There are 5 ways to turn a row about zero (a turn may also mirror it). The second row of each pair is the first, turned, with some noise. The first 30 pairs use one turn. New pairs use 2 turns, one after the other, and a turn may come again.
In the rows, 128 means zero.
Known pairs, each followed by its turns in order:
[170 106 120  99 110]
[141 118 156 152 167]
Q_551

[118 165 140 175 108]
[144 160 162 167 141]
Q_525

[ 77 157  88 149 168]
[134  76 135 185 155]
Q_525

[149 134 163  91 179]
[153 102 178 167 131]
Q_363

[ 99 157 161 140  91]
[124 129 108 161  74]
Q_551

[ 97 112 161 151  98]
[100 135 166 122 162]
Q_327

[ 81 146 177  91 162]
[201  90 142 103 135]
Q_525

[143 100 100 131 178]
[120 131 132  82 173]
Q_551

[171 177 168 123 134]
[131 140 164 115  59]
Q_327

[ 82  91 152  84 160]
[137  88  98 196 129]
Q_363

[104 164 128 173  94]
[147  72 110 137 156]
Q_262

[136 112  81 126 140]
[ 96 138  97 138 113]
Q_262

[156 158 121 172 107]
[134 167 148  77 131]
Q_363

[176 126 110 112 122]
[154  99 151 134 159]
Q_551

[158  87 160  84  79]
[116 160 122  46 121]
Q_525

[122 107 178 139 168]
[106  89 163 161 119]
Q_327

[ 85 119 136  91 124]
[102 134 170 148 151]
Q_262

[126  81 100 155  83]
[ 74 162 100 127 168]
Q_525

[173 120 168 127 152]
[166 151 137  97  98]
Q_262

[153 102 142 175 162]
[163 129 111 138  73]
Q_262

[168 166  79  90 109]
[ 86  87 163  85 121]
Q_363

[139 121  96  95 108]
[ 86 115 132 100 124]
Q_525

[ 95 167 143 148 105]
[ 95 128 144  76 131]
Q_327

[140 120 131 156  83]
[103  93 129 169 123]
Q_551

[136 149  85 166  79]
[101 190  92  94 137]
Q_327

[169 154 119  80 123]
[109  82 169 109 144]
Q_363

[107  92 130 112 141]
[118 153 155 158 118]
Q_262

[ 85  98  97 168 142]
[117 165  86 149  91]
Q_363

[134  91  97 176  87]
[ 62  91 141 144 141]
Q_551

[142 176 105 172 118]
[ 86 155  97  91 102]
Q_327

New pairs, each followed by its turns in order:
[ 78 116 113 134 155]
[110 128 118  92 171]
Q_525 Q_551

[ 95 122 178 120 123]
[114  81  95 120 147]
Q_551 Q_262

[ 82 152 105 125 160]
[121 176 130 165 145]
Q_525 Q_363

[107 158  89 117 119]
[125 127  96 166 105]
Q_262 Q_363

[ 89 167  92 152 123]
[ 64 146 144 142 140]
Q_327 Q_262

[102  94 150 162 140]
[110 108 125 169  90]
Q_525 Q_525

[157 115 135 156  84]
[154 123 172 153 127]
Q_327 Q_525

[ 88 128  96 159 175]
[128 163  63 121 149]
Q_262 Q_363

[106 155 159  97 179]
[183  85 157 129 121]
Q_551 Q_551

[ 93 147 120 128 104]
[109 151 110 110 149]
Q_262 Q_551

[ 85 151 117 152 104]
[164 152 148 157 113]
Q_525 Q_363

[130 137 113 137 102]
[129 103 139 118 113]
Q_327 Q_363

[172 136 118 152 171]
[ 96 177 130 127  99]
Q_551 Q_262

[159 169 164  83 129]
[140 138 148 182 176]
Q_363 Q_363

[112 138 129 178 147]
[119 102 116 109 179]
Q_327 Q_327

[133 126 156 142 125]
[150 112 118 124 136]
Q_363 Q_551

[ 88 127 165  89 146]
[122 150 118  80  85]
Q_551 Q_327

[166  82 169 111 112]
[176 121 184 132 105]
Q_525 Q_551

[147 123 177 138 124]
[114 112  83 135 106]
Q_551 Q_262

[177  84 147 170 120]
[106 162 118 178  78]
Q_551 Q_363

[133  97  77 163 119]
[ 96 163 105  99  92]
Q_262 Q_363

[110 177 113 130 153]
[139 170 125 144 160]
Q_525 Q_363

[ 93 102 125 149 103]
[104 104  98 107 142]
Q_262 Q_551

[ 77 144 138 115 142]
[149 110 147 151  89]
Q_551 Q_551

[ 80 159 137 122 147]
[121  93 123  77 141]
Q_551 Q_363

[168  91  93 137  87]
[ 93  87 154 172 149]
Q_551 Q_327

[ 92 174 168  94 163]
[114 144 165 150 202]
Q_525 Q_363

[151 109 125 159  97]
[161 131 130 111  93]
Q_327 Q_363

[112 172 167  78  98]
[130 142 138 137 213]
Q_363 Q_551

[101 155 136 151  80]
[ 82  90 151 125 128]
Q_363 Q_363

[121 161  84 127 145]
[122 123 183 124 142]
Q_327 Q_551

[154 105 137 116  95]
[130 121 168 112 101]
Q_262 Q_363

[174 179 161  83  81]
[105 211  97 148  88]
Q_551 Q_525

[102 116 111 177 162]
[163 129  93 175 147]
Q_262 Q_262

[153 154 176 164 116]
[150 120 140 117  65]
Q_363 Q_525

[ 88 176  79 176 169]
[172 108  84 118 204]
Q_327 Q_327

[ 93 174 177 144 118]
[134 178  89  87 122]
Q_363 Q_262

[111 122 134 126 154]
[126 145 106 127 116]
Q_525 Q_262

[ 79 133  87 135  86]
[104  58 139 147 130]
Q_525 Q_327

[155  97 129 141 105]
[140 126 147 113  90]
Q_525 Q_551

[ 77 104 154 149 164]
[ 92 161 179 139 113]
Q_525 Q_363

[147 129 168 104  80]
[121 177 116 172 128]
Q_551 Q_525

[175 127 105 107 156]
[113 187 109 122 125]
Q_327 Q_327

[150 175 140 179 163]
[132 142 140  83 197]
Q_327 Q_327

[148 109 121  96 119]
[148 125 104 103 116]
Q_327 Q_262

[152  81 129 152 121]
[131 124  87  89 126]
Q_525 Q_327

[140  98 125  83 177]
[173  98 103  82 130]
Q_262 Q_363

[101  81 162 175 149]
[123  91  73  79 149]
Q_551 Q_327

[114 163 134  99 179]
[143 187 115 156 148]
Q_327 Q_262

[ 78 165  97  77 160]
[103 211 112 136 124]
Q_327 Q_262

